The rows of a group lie close to one hidden flat surface of 9 dimensions, which may be shifted away from zero. Surfaces can cross.
In the rows, 128 means zero.
Some rows, each with its group after it:
[ 98 112 145 158 138 178 160 125 160  93 142  83 129 145 136]	q220
[ 53 147 129 139 115 119 176 108 176 114  90 166 158 137 162]	q551
[141 162 151 156 136 152 150 161 175 192 129 142 148  93  82]	q474
[150 202 104  97 131 153  97 127 157 167 186 157 118 133 128]	q551
[119 105 134  65 163 173 156 158 117 106 113 137 158 129 118]	q474
[175 144 120  85 156 154 170 114 114 161 112 176 115 152  86]	q474
[ 84 151 100 148 119  76  99 145 178 106 105 155 133 103 105]	q802
[152 117 108 100 142 122 165 136 112 121 161  45  89  97 182]	q183
[ 68  98 154  93 139 139 136  98 143  59 143 106 162  96 125]	q551
[ 94 138 142 112 124 154 140  87 130 127 125 148 132 105 163]	q6
[171  81 123  73 150  85 106 142 167 160  93 104 106 112 121]	q173
[140 151  99 123 119  75 127 145 161 130 128 185 145  88 122]	q802
[135 152 140 134 147 120 154 172 145 173 114 148 148  64  72]	q220
[114 113 143  84 142 131 123 109 139 110 168 121 147  30 128]	q474
[140 138 157 103 119 117 180  79  74 177 127 107 102 140 162]	q220
[133 162 117 182 124 129 190 149 115 105 166  98 138 181 114]	q183
[140 142 133 181 136 140  99 125 127 108 154 128 124 100  20]	q802
[127 134 170 152 131 142 143 131 153 183 136  96 125  66 112]	q220
[131 144 147 152 131  98 136 166 168 177 114 113 138  90 101]	q474
[164 145 132 140 141 143 169 151 130 151 136 123 126 173  86]	q183
[107 115 172  78 144 142 121 116 128 170 117 108 125  46 138]	q6
[ 86 133 179 143 140 209 128 123 147 138 143 130 147  74 115]	q474
[ 76 116 143 154 124 118 165 177 144 110  91 122 168 112 157]	q551
[142  83 133  94 128  80 113 155  96 144 120  46 113 153 160]	q6
[126 137 111 166 133 134  84 155 161 112 112 155 130 111  60]	q173
[148 136 118  71 139 119 126 133  78 168  76 194 106  88 139]	q183
[110 130 155 116 115 169 158  84  99 142 152 100 118 174 197]	q173
[111 141 119  78 127 123 169 110 155 146 111 140 125 153 215]	q802
[ 96 132 133 107 128 155 134 142 107 123  98 159 143 126 160]	q802
[104 136 132  85 146 190 135  60 132 110 124 161 109 127 126]	q802
[120 117 137 119 137 109 121 156 109 107 151  95 147  93 105]	q220
[144 134 107 131 118  73 157 119 152 117 144  96 124 213 127]	q6
[ 94 116 141  86 124 106 153  99 118 127 128  71 114 162 188]	q6
[103 144 133 143 103 152 114  49  93  99 148 141 106 131 145]	q6
[ 98 160 145 118 108 117 109 126  98 155 134 171 151  69 146]	q173
[138 117 117 156  95 109  71 165  78 162  89 144 111 112 200]	q6
[110 117 165 129 126 126 102  99 158 143 168  76 123  69 124]	q551
[117 140 130  96 128 128 172 141 153 130 146 110 151 136 184]	q474
[128 151 134 103 129 108 136 152 167 217  72 150 117 116 163]	q173
[108 144 133 119 124 136 141 148  86 119 142 136 154 158 133]	q173
[ 90 144 123 171 106 111  86 122 148 137  83 172 127 129 113]	q474
[143 124 132 107 122 133  80 109 148 134 161 124 123 104 151]	q474
[ 98 124 118 165 131 176 119 128 151  85 121 107 121 188 134]	q173
[ 41 127 168 150 113 178 124  90 128 102 109 131 140 117 173]	q474
[ 79 167 122 178 103 166 137  86 125  91 125 211 143 115 150]	q551
[181 108 133 138 141 146 148 180  84 133 152  79 137 167  98]	q6
[113 112 143 109  91  71 135  72  91  90 196 106 150 104 184]	q173
[105 123 144  89 149 132 176 117 136 115 140  96 145 134 112]	q6
[121  97 163  53 163 149 144 156 112 147 107  95 142  88 135]	q6
[149 113 138  74 160 168 167 127 113 138 144  76 101  92 168]	q183
[132 127 119 156 132 148  65 126 166 119 131 144 118  92  93]	q220
[144 130 143 128 145 182 128 148  86 123 126 174 152  76  73]	q802
[134 114 138 127 134 100 105 172 139 128 116 149 169 117  48]	q183
[ 87 137 133 184 108 151  87 101 101 119 100 132 106 149 120]	q802
[160 124 123 137 120 134 115  17  99 139 101 183  77 149  88]	q551
[171 119 140 112 139 157 112  91  87 139 151 124 104 107  82]	q183
[ 91 134 176 158 103 127 104 125 172 168 122 138 161  99 122]	q183
[127 107 122 122 141 148 127 161 104  87 133  72 129 211 133]	q173
[178 126  96  94 134 139  78 141  88 118 166 102 106 175 144]	q551
[112 140 137 126 117 140 145 137  43 116 132 138 136 123 150]	q183
[161 110 118 112 129 106 105 115 123  90 182 125 141  76  94]	q802
[115 110 128 137 138 128 104 166 188 161  84  84 108 150 155]	q173
[118 106 120  85 157 126 120 142 125 108 103 103 123 150 101]	q802
[156 121 140 117 150 169  91 162 108 180 102  94  98 171 113]	q173
[151 113 111 112 112  78  69 106  97 124 135 108  90 142 146]	q220
[166 130 138  76 158 222 124 128  83 154 130 136 112 171 129]	q220
[133 117 148 116 142 150 126 136 161 127 123 150 165 137  63]	q183
[144 181 105 133 120 102 100 124 172 163 140 177 121 120  96]	q551
[143  99 108  86 156 112 111 185 145 124  88 119 135 136 106]	q220
[149  89 154 121 139 164 110 140  87 121 155  73 125 103 131]	q551
[ 96 143 119  84 120  48 142 150 161 179  70 115 123 142 183]	q6
[181 166 121 124 134 185 177 112 125 150 175 145 126 204 117]	q474
[148 129 113 155 119  72 117 165 109 116 159  89 121  92 108]	q183
[101 110 110 151 118 125  83 138 142  84 126  90 124 173 143]	q173
[112 176 136 142 105 102 170  66  59 133 161 171 125 107 118]	q220
[143 106 126  99 126 131 107  98 111 102 153 133 124  92 139]	q802
[150 147 139 206 101 131 131 133  99 133 170 108 131 144  96]	q802
[121 146 128 177 111 110 133 137 142 138 128 126 131 132 131]	q551
[133 140 114 142 114  72 111 150 163 169  98 142 119 120 134]	q551
[107 141 139 162  98 130 134  77 118 140 121 121 104 171 161]	q474
[121 149 111 108 124  70 155 150 148 174  77 153 124 127 155]	q220
[116 142 157 154 115 154 128 106 171 162 122 164 157 156  98]	q183
[128 135 111  98 153  92 153 197 136 127  92 156 162 114  62]	q6
[117  99 164 123 131 133 117 133 159 158 125  58 115  81 160]	q220

New rows. What belongs after each?
[177 121  80  77 136  66 154 129  96 109 111 135 109 203 117]	q474
[163 131 162 117 130 158 150 147 110 153 168 136 157  59 143]	q802
[129 121 136  96 137 134  96  92 211 156 114 166 123  65 116]	q183
[119 168 129 191 106 145 148 131 114 112 168 183 164 106 115]	q802
[107 129 163  91 127 165 156 116 146 181  97 138 145 166 171]	q183
[ 87 117 118  82 155  83 151 185 180 117 102  64 143 166 146]	q802
[163 133 131 114 127  93 152 184  99 190 103 107 122 151 134]	q183
[125 130 117 152 124 116 138 152 111 119  92 132 132 213 104]	q474
[123 145 166 188 139 162 149 141 120 165  99 136 130 122  27]	q474
[147 162 135 157 124 157 176 101 113 152 137 145 117 179  97]	q474
[119 113 100  93 123  48 123 135 124 104 103 105 121 180 153]	q6
[103 154 121 119 121 129 166  96 157 119 143 115 121 170 180]	q802
[189 109  90 140 120 140  89 121 146 109 140 197 127 123 131]	q6
[158 108  94  68 165 101 160 174 129 114 130  76 111 116 148]	q183
[115 137 170  86 133 132 156 173 125 184 126 116 165  73 150]	q173
[105 151 137 138 117 130 152 107 116 138 126 131 124 149 143]	q6
[135 149  89 126 126 102  99  93 122 110 134 181  91  27 125]	q183
[ 98  99 150 148 113 130 112 122 125 136  83 144 132  53 165]	q551
[110 123 142 105 147 171 145  96 168 118 170  83 114  58 177]	q183
[115 137 121 114 116  86  98 121 130 127 119 172 141  88 125]	q173
[ 89 130 106 157 106  84 123  83 132  73 129 151 129 106 123]	q220
[110 147 146 131 122 117 174 150 129 124 153 133 176  96 123]	q173
[124 177 166 146 124 150 216 138 135 180 149 144 163 125 126]	q173
[151 150 104 167 111  64 184  97 209 144 124 161 121 154 116]	q173
[137 126 121 102 169 120 196 212 149 111 137  77 168 165  83]	q802
[136 127 119 109 127  89 102 137 119 146 113 148 110  57 130]	q183
[ 85 148 146 186  95 108 112 151 138 161 113 127 132 104 176]	q802
[145 134 125 138 115 121  43  97 129 136 170 125  99  72 130]	q551
[ 89 108 143 154 105 107  67 145 111 111 119  95 129  88 160]	q802
[ 89 140  90 105 126 122 140 127  98  57 133 165 138  82 170]	q183
[152 122  93  93 124 105  63 150 105 116 169  92 109 164 163]	q551
[123 122 108  45 160 129 130 116 163 131  95 143 116 123 119]	q802
[124 135 119 117 156 127 156 129 142  68 151 147 166 148  26]	q551
[111 130 131 146 143 154 149 118 188  89 195  78 128  60 126]	q183
[118 129 122 150 103 125 112 166  68 117  96 169 145 136 158]	q802
[161 117 128 105 149 122 109 139 149 157 103 153 120  97  84]	q173
[ 84 101 151 167 112 108 124 154 120  99 136  36 139 176 151]	q474
[145 148 105 128 147  71 146 205 161 164 112 120 131  49 105]	q183
[ 86 160 155 191 116 124 128 128 156 154  94 173 145  56  59]	q474
[ 99 179 106 161 108 121 129 104 180 153  87 214 122 133 138]	q173
[164 139 129 154 118  92 123  98 132 131 191  97 117 100  98]	q474
[117 108 146  79 143 163 143 131  99 152  90  94 114 167 187]	q802
[120 111 157 171 132 145  86 130 115 137 107 121 124 106  54]	q474
[176 104 125 117 116  89 100 143 103 127 165 108 132  92 134]	q802
[150 145  95 131 109 118 101  96 110 131 127 156 101 174 147]	q551
[173 130 121 112 176 152 167 150 167 140 151 104 120  97  72]	q183
[158 113 134 108 146 132 129 161 132 146 125 130 145  96 100]	q6
[156 156 135  88 153 189 136 136 128 170 148 135 121 132 131]	q551
[146 144  91 119 133 131 149  87 154 112 133 143  97 176 142]	q183
[128 107 122 119 107  66 108  95 111  69 178 115 146 102 133]	q173
[ 87 137 117 161 119  73 129 184 154 125  81 137 152 140 102]	q474
[134 129 144 144 145 160 161 140 142 118 166  99 144 123  86]	q183
[ 93 139 147 173 105 142 118 140 104 109 170  83 144 154 153]	q173
[134 139 139 115 120 145  71 131  85 156 127 151 122  92 107]	q173
[173 108 141 108 144 120 111 145 116 135 176  51 116 155  91]	q551
[ 94 138 139 125 119 121 120 158  95 126 109 176 162  56 121]	q183
[148 120  73  82 154  99 132 117 139  82 146 113  89  64 157]	q183
[ 96  85 168 156 124 160 169 170 107 150  73  98 142 101 212]	q551
[159 147 102 118 139 180 115 142  89 110 170 151 126 154 119]	q551
[129 168 148 143 124  81 193  91 145 200 103 144  96  75 108]	q474
[ 91 123 143  77 126 147  97 120 116 149 104 138 127 105 193]	q173
[ 82 134 138 123 128 124 172 120 185 102 155 113 160 118 151]	q6
[104 131 138 159 140 189 173  89 187 129  99 122 107 163 155]	q220
[120 159 131 173 131 146 137 104 144 127 142 130 113 157  75]	q802
[154 142 145  81 147 152 171  81  81 174 106 166  99 109 113]	q220
[137 162  88 119 132 123 142  78 181 129 114 185  93 127 138]	q183
[110 133 122 139 125 103 142 197 128 119 110 123 153 145 133]	q802
[120 136 134 142 146 146 115 102 154  99 150 125 121 104  49]	q802
[161 107  99 101 137  98 102 108 110 102 157  81  78  80 145]	q183
[158 118 137 171 122 129 124 173  80 131 135  93 127 157  92]	q802
[ 97 161 130  95 132  98 160 107 163 177  89 161 124 120 137]	q6
[116 175 128 176  76  53 135 107 145 175 146 143 124 130 173]	q173
[133 146 124 122 151 157 124  74 143 151 107 146  80 159  81]	q802
[167 113  97  83 130 118 133 132  85  88 152 160 151 127 137]	q802
[ 91 162 160 218 102 147 124 163 115 172 111 143 140  95 137]	q802
[118 107 167 129 132 167 165 108 112 151  96 120 125 122 160]	q551
[184 140  95 101 132  96 113 138 145 119 172 150 138 139 106]	q474
[169  99  91 105 124  89  73  91 147  90 135 164 115 116 114]	q6
[111 175 116 220  87 117 126  81 114  97 182 150 116 125 117]	q183
[176 115 122 101 133  64 154 100 191 159 118 142 119 101 116]	q173
[140 143 151 138 140 170 191  81 140 175 106 142 105 125 123]	q220
[135  93  91 110 134  90  85 148  95  70 104 126 133 192  89]	q474
[123 182  97 141 119 139 166  83 114 127 133 166  82  99 180]	q183
[146 103 145 137 131  96 172 114 192 144 145  62 122 126 149]	q173
[155  98 148 130 122 107 150 129  87  87 195  52 148 144 111]	q173
[114 160 109 169 123 133 150  95 184  96 176 123 118 113 136]	q183
[138 119 138 135 152 160 144 108 132  75 200  72 135 130  52]	q802
[191 112  87 163 123 164  98 158  94  80 142 197 147 138 117]	q6
[170 135 128 186 111 142 118 171 113 149 139 147 136 121 126]	q6
[103 143 199 199  89 136 113 134 122 185 135 136 180 144  82]	q183
[140 106 144 144 136 198 146 147  67 126  98 152 134 107 142]	q551
[127 143 101 161 114  95 160 155  79  97 149 106 131 168 139]	q183
[164 126 105 158 105  49  78  75 142 167 106 126  68 108 111]	q220
[106 145 137 117 155 177 181 174  88  97 142 143 170  69 102]	q183
[132 109 156  61 148 174 101 156  50 133 132 114 143 111 122]	q173
[151 145 151 219 110 160 122 126  95 146 163  96 111 151  76]	q802
[137 142 155 159 125 166 113  69 128 151 159 102  86 124 102]	q802
[162 150 146 120 123 110 159  91 131 173 157 162 137  73 109]	q173
[127 101 160  99 135 143  77 127 154 206  62 122 103 110 150]	q474
[ 87 172 139 178  82  72 126 161 128 163 148 122 154 127 168]	q173
[152 145 126  48 174 182 115 125 138 148 138 180 132  74  81]	q551
[179 118 129  99 140 116 126 175 111 162 109 147 139  85 114]	q802
[141 119 101  89 137  74 157 120 167 179  43 159  95 142 145]	q220
[131 138 130 134 137 109 181 157 165 120 177  64 144 171 113]	q802
